The first 5 rows are patterns. Each new row is the sum of 2 different patterns, raised or lowered, with some noise. Before adding, each is slid sideways (what falls off one end comes back at the other) and multiplied by a number that may be negative. Names go in the order of the patterns.
Some rows, each with the names of its patterns after it:
[-28  12 -13  17   1  14  12 -17 -12  -8   1  11 -23   5 -30   2 -13  -7
  28  -8 -11 -11 -11  11  18  -9 -20   5  -4  21 -12]
K_638
[-13  -1  19 -25  23  -6   8   1 -23 -16 -37 -12   8 -27   9  -4  -8  29
  -3  22   9   6  -4  39 -14 -24 -15 -10  -2  13  12]
K_121
[ 17 -13  -8   1  -2  -6  12   2  11   7  -6  -8   7 -22 -12  18  15  -9
  16  20   5  -6  -1  -5  -6  10  -9  -8  29  36 -16]
K_808
[-17   1  17  28 -10   9  17   4  -3   8   4  -4 -14   4 -29 -13  12   1
  -2  -6  -3 -12   4   9   4   5  16   2  -2  29  -5]
K_543
[ 25 -20  16 -11  -9  12  19  18  -8  -6  16 -19  -5 -44 -12  15 -30  24
   4  11   9   8 -17  -8   4  39  31 -22  13 -12  23]
K_30

New rows. What belongs after each?
[-21  10 -22 -12  28   3  14   5   4  -8  29   3  -8  -1  11   5   8  36
  -8  -9  14   4  39  -5  16  20  -8  -9 -12   1   6]
K_121 K_543
[ 20  36 -17   2  11   6  32 -17 -29   0 -11  32  -7  27  22 -10  14  -2
  22  26  -8  14   3   3 -17  -8  33   0   4   3  -9]
K_638 K_121
[ -6 -31 -24 -15 -12 -11  -3 -30 -32 -21 -38 -39 -15 -11 -54  -6   5 -18
 -40 -47 -14 -35 -31 -30 -22 -13  -6 -25   0 -31   0]
K_808 K_543
[-33 -27 -21 -51 -31 -44 -32 -49 -43 -56 -25  -2 -12 -22 -28 -38 -43 -18
 -30 -49  -4 -44 -28 -27 -26 -19 -24   6 -28 -46  -9]
K_121 K_808
[21 19 14 -2 24 12 18  2  0  9 -6  5 25 21 20  2 -3 10 20  7 26  5  8 31
 -7 28  4  3  4 -6 19]
K_638 K_30
[ 14 -19  42 -33 -19 -19 -16 -13  17   9 -12 -43 -26   9  -7   6 -22 -28
   7 -27  -7   0 -12 -36 -17   3  -2  -7  15  12  44]
K_121 K_30
[ -2  10   4 -21 -24 -10 -12  -7 -18  11  -4   0   3  14  -9  15   9   4
   8  -6   9  -7  13   4 -13   2 -10 -16   2   8 -13]
K_543 K_30
[  5  16  15  34  17   9  -2   1   6  28  34 -43   6   6  26  24 -16  17
 -14   1  24  26  26  12   3  18  20  -4 -50  -2  32]
K_543 K_30
[-60 -23 -14 -76 -27 -70 -50 -40 -31  -9 -57 -54 -36 -67 -42 -73 -61 -44
 -69 -23 -28 -44 -52 -29 -69 -40 -39  -1  -8 -74 -38]
K_638 K_30
[35 19 22 45 41 43 45  8 34 59 14 32 20 36 25 27 49 38 46 37  5 28 39 43
 35 45 36 14 42 33 42]
K_638 K_808
[ -7  -3 -17 -12  -8 -13  -4  -6   1 -24  -5 -36 -24 -10  17 -17 -15  10
  -9   7   6 -33 -10  -8 -14 -17  15 -12 -12 -21  -2]
K_121 K_30
[  5   9 -36   4 -13 -43 -42  13 -18  -6 -10  -2 -23 -12 -53 -23 -16 -38
   9  -3 -14  15   2 -40 -33  -2  -8 -14 -32   0 -21]
K_808 K_30
[ -5  14  16  -4   0   3 -20  -2 -19  -9   9 -28  19  11   0  10  -4 -14
 -15  -4  32  25 -13   7 -16  23  12  -1   9  -5  -5]
K_638 K_30
[ -2   1  -5  -6   0 -18  -5   3 -15 -18   4 -11  -2   1  -2  -4  -1  -2
  -5 -10   4  -4  -5  -5  10  12 -17  -5   7  -8 -14]
K_808 K_543
[ 21  23  24  20  12   2  10  19   9   5  28 -19  16   7  23  24  26  45
  19   3  35   5  10  10 -13  -1 -16   8   3  11 -28]
K_121 K_543
[ 14  -7 -38  -4   7   0 -27 -14 -13 -25 -10 -23 -22   3   6 -32 -21 -36
 -19 -17 -21 -28  -9 -23  -6  -9 -22 -23  -6 -39 -31]
K_808 K_543
[ 20  -2  -2   2  20  12   7 -33  33  28  15  21  19   1   3  26  27  -2
  55   8  14  10  17  38  29  49  22   5  30   4   5]
K_121 K_543
[ 39  -2  13  14  17  31   4  18  -7  15   6  16  48   8  18  16   0  22
  38   1 -11  20  18  38  11  -3  24  12  35   6  12]
K_638 K_808
[ -1   3  13  -5   2   5  -2 -10  10   7 -10  -3 -20  -6  13  -7 -18  -7
   9 -10 -24  -9  14  -6 -14 -11  14 -10  10  -2  17]
K_638 K_543
[  7   5   8   0  -2   5   6  -8  15  18  16   3 -20  12   5  -8  -3  11
   6   7  14  23   1  33  24 -12  -7  17   6  14  20]
K_808 K_543
[  1  15   7  19  25 -27   7  20  18  27 -10   9 -22  19   2  -7  52 -11
   4  -3   3  37  36  22   0  13  23  26   3 -11   8]
K_638 K_121
[-24  -6 -29 -12  29  -9  -5 -13  18  -9 -11  28 -15 -17  -4 -21   3  45
  22 -35  21 -18  14 -12 -28   6  -3  21  10  20   5]
K_638 K_808
[-23 -10 -14   4  -9  -1   1  -8 -15   2  -1  -5 -17  -2 -19  -4  -9 -11
   4 -12 -16 -21 -13   1 -11 -12 -10  -4 -16  -9  -7]
K_638 K_543
[ 17  24  70   1  -4  46 -13  -6   3   0 -11   1  11 -29 -46 -14  25 -12
   7 -21 -33  23  -3  14  13   5 -13 -16  40   4 -29]
K_543 K_30
[-24 -11 -26 -12 -13 -27 -21 -35 -28  -9 -28 -21 -33 -14  -7 -12  -1 -16
 -13 -14  -1 -25 -33 -30 -19 -12 -14  -1 -18 -23 -12]
K_121 K_808
[-41   2 -20  -4   4  -1   0   5  -2  -9 -17  14  -3 -14 -13  32  31 -28
 -10  18 -16 -25  -4   2  -7 -14   5 -39  -9  11 -28]
K_808 K_543
[-10   6  31 -28 -21   0 -22  19   8  19   2 -27  -8 -25  -6 -19 -35   8
 -50  13 -15  -4  27  -7 -25 -19 -16  29  32 -28 -15]
K_638 K_30
[ 13 -16  -3  44 -15  -3   6  18  57  -5  34  31  18   2  40   2 -10 -16
   5 -23   3  28   0   7  16 -11  12   8  22  12  -2]
K_121 K_543
[31 57 54 46 33 66 32 21 19 33 19 40 52 30 36 44 22 46 39 49 42 27 40 17
 31 59 22 34 38 43 70]
K_121 K_543
[-14  -4 -68 -23 -29 -27 -27   2  -1 -34 -40 -17 -55 -42 -69 -51 -19 -39
  17 -39  -8 -29 -31 -49 -39 -33  14   2 -46 -12 -50]
K_808 K_30
[27 40 22 37 35 24 28 23 33 18 34 20  7 42 48 18 37 12 13 29 29 19 30 18
 34 37 16 23 20 14 14]
K_638 K_808
[-14  -7  20  34   3   3 -21  23 -19  -3  -6 -10  11 -28  20  19  28   5
  -1  -2  -2  28  33  13  -4   8   9  26  38  -2   8]
K_638 K_30
[ -7 -17 -11 -41   5  25   6  -7   3 -25 -10   6   2 -19   8 -33  -5 -13
   1   5   9  17   9 -20  17  -2  -8  -5 -38  -8 -25]
K_638 K_121
[-29   3   1  15  14 -27   3 -20  18   7 -34  -1 -25 -31  -5   8 -18 -16
  -3  -1 -40 -40 -41 -30 -12 -42  12 -15  -7   1   7]
K_543 K_30
[ 15 -21   5 -15   4  21   2  22   9 -18  13 -14   0   2 -30   3 -31  -7
  -8 -14 -55  14  11  13   9  -3 -14 -12   6  -5 -25]
K_121 K_808
[  9  19  -4  15 -22   0  40  19  11  25  10  11  15   1   0  25  35  35
   5  16  -1  29   9  -9  32  18  -1  31  36  24   2]
K_808 K_30
[ -9 -21 -21 -19   0  -8   8   0 -24   7 -14 -31 -41  -1 -29   6  -1 -13
 -25 -18 -12 -16 -15 -25 -19   0 -22  10   1 -29 -27]
K_808 K_30
[  0 -14 -17 -18 -42  -5 -16  14 -26  -1  -4 -43 -17 -10 -13 -14 -30 -42
 -18  10  -7 -24 -32 -18   3 -32 -10 -36 -15 -32 -27]
K_638 K_808
[ 16  18   7  -8 -18  25  -7 -13  28  39 -11  18   2  14   8  28   9  11
  11  16  16   8  11  13 -17  -3  19   9  -1  22   4]
K_808 K_543
[  6 -11 -14 -20 -21 -36 -41  -9  -1 -33   0  -4 -15  -1 -15  -4 -12  -4
 -21   2  -5  -3 -29 -11 -23 -12  -8 -22 -17   5 -28]
K_121 K_808
[ -4  -5  -7   9  -6 -21 -19 -12 -11 -13  -2 -10 -26   4  -8  -1 -19 -21
  -4 -22 -25 -26 -11  -9 -19  -2  -1 -12  22  -1  -5]
K_121 K_543
[  9  -5 -13  21  -4   0  19  11   1  -2  28  -2 -18   9   4   7   9  -9
  -3  -4   4 -22 -27  -4  -4  28  18   5   4  -1 -12]
K_121 K_808
[ 22  28  -3  15  22  20  21  27  20 -20  13 -31  23  16 -35  49   7  39
  21  36  14  -7  11  45  45   7   5   6   7  42 -14]
K_638 K_30
[ 28  30  25  30   6  35  28  37  -1  56 -18   2  -1   7  41  25  20  -1
  10  46  14  30  -3  31  15  18  -6 -34  18  16  13]
K_638 K_121
[ 37   5  58  -9 -24  19  -3  22  35  19  -5   5  40  -1  25  26  27  49
   5  -8   6 -12  20 -14  16   9  21  47  13   7   3]
K_121 K_30
[-12 -22 -19  13   1 -29  13   5   7 -11  -3  -3 -19  -4 -18 -12  20  13
 -19  -6 -18 -21  -9   4 -15  -4 -11  -3   3  -5 -17]
K_638 K_808
[-39 -25  -2   9  35 -31 -21 -34   2   7 -36   6 -35 -37 -11 -10 -19 -32
 -26 -33 -33 -11 -61 -47 -33 -41  -8 -35 -16 -11 -21]
K_543 K_30
[ 18  19  19  11  -3  -1  33  37   0  18 -13  28  38  -7  22  -7   4   4
   7  26  15  10  12  -7  23 -10  27  14   7  23  -9]
K_638 K_30
[ -8  22  18   0 -12   7  -1 -17  -4 -17  -5  15 -10   8   8  13  -9 -12
   4 -12  11  23  16  -9  13  -9  12   9 -11  12  -1]
K_808 K_30
[-50 -10 -32 -34   1 -31 -39 -32 -32 -25  -5 -23 -41 -26 -39   2 -35 -55
 -12 -29 -10 -24  -8  -3 -37 -16 -24 -27 -11 -42 -15]
K_638 K_543
[ 39   7  36  35  10  -4 -34   6  20  26  27 -13  -9  33  10  20   7  -4
  20  18 -14 -10 -17  15 -26   3  24  14  38   6  15]
K_638 K_121
[  9  -8  -4 -25  14   6 -26  15  -6  -8  -7 -18   3  -2  14   0   5  -8
 -34   2 -16  -9  12  -6 -28  10  19  -6 -10 -23  -3]
K_638 K_808
[ 27  32  -2   7 -26 -15   0  -9  -6  29 -17   4 -14  13  15  33  30  17
  -6   4  -5  11  13 -23  -6 -35  -8   6  -2 -35  -4]
K_638 K_121
[ -6  21  12  11  12 -24 -11  -3  -1  -9  10  -6  -7  -6 -16 -24  -3 -18
 -38   6  17 -13 -12 -19   4 -15 -21 -10 -10  -7 -14]
K_808 K_543
[ 11  12 -16  18  -9  -8  -8 -30   1 -17 -18   0   0 -14   8   6  16  -6
  -9 -18 -19   1   1 -15  10 -37 -14  -3 -11  15  -3]
K_121 K_30
[ 26  10   5  17 -12  -8 -15   7  16   1  21   9  29  28  -5  43 -12  11
   3 -16   5  23  16   6 -29 -26  25   7  14 -10 -24]
K_638 K_30
[ -1 -38  -7 -11  -1  -4  -3 -19 -23  -8  15  -7 -40   3 -26   8   6 -25
  -2 -17 -22  -7  -7  -5 -14 -13  -6 -12  -9 -47 -26]
K_808 K_30
[ 19 -17 -20  31 -18  11  25   2 -17  -5  22  13 -14  20   8  46  21 -10
  33  -7  15 -11   7  -7  22  13   1 -32 -20  29   0]
K_808 K_30
[-21  -9 -11  -4 -15 -15  -6 -21 -14 -21  -3  -8 -28 -11 -20 -18 -13 -25
 -12 -18 -12  -6 -18   9   4 -15 -10  -1 -21 -22 -19]
K_121 K_808
[-21  46   5  -7  22 -10   7 -26  -9 -12  -2 -29   5  14  40  42 -13   4
 -25   7   3 -23  20 -12   8   3   6  17   5  40  -8]
K_121 K_808
[ -9  -2   7   2   7  12  -9  32  20   8  12  -9   9  -5  -9   0  11   4
 -11 -24 -41   6  -1  10 -17 -23  12 -19  12  12  -5]
K_543 K_30
[-65 -36 -24 -25 -24 -39 -53 -44 -34 -29 -53 -32 -47 -39 -36 -39 -18 -25
 -21 -34 -45 -21 -39 -43 -33 -65 -34 -54 -47 -32 -38]
K_638 K_121
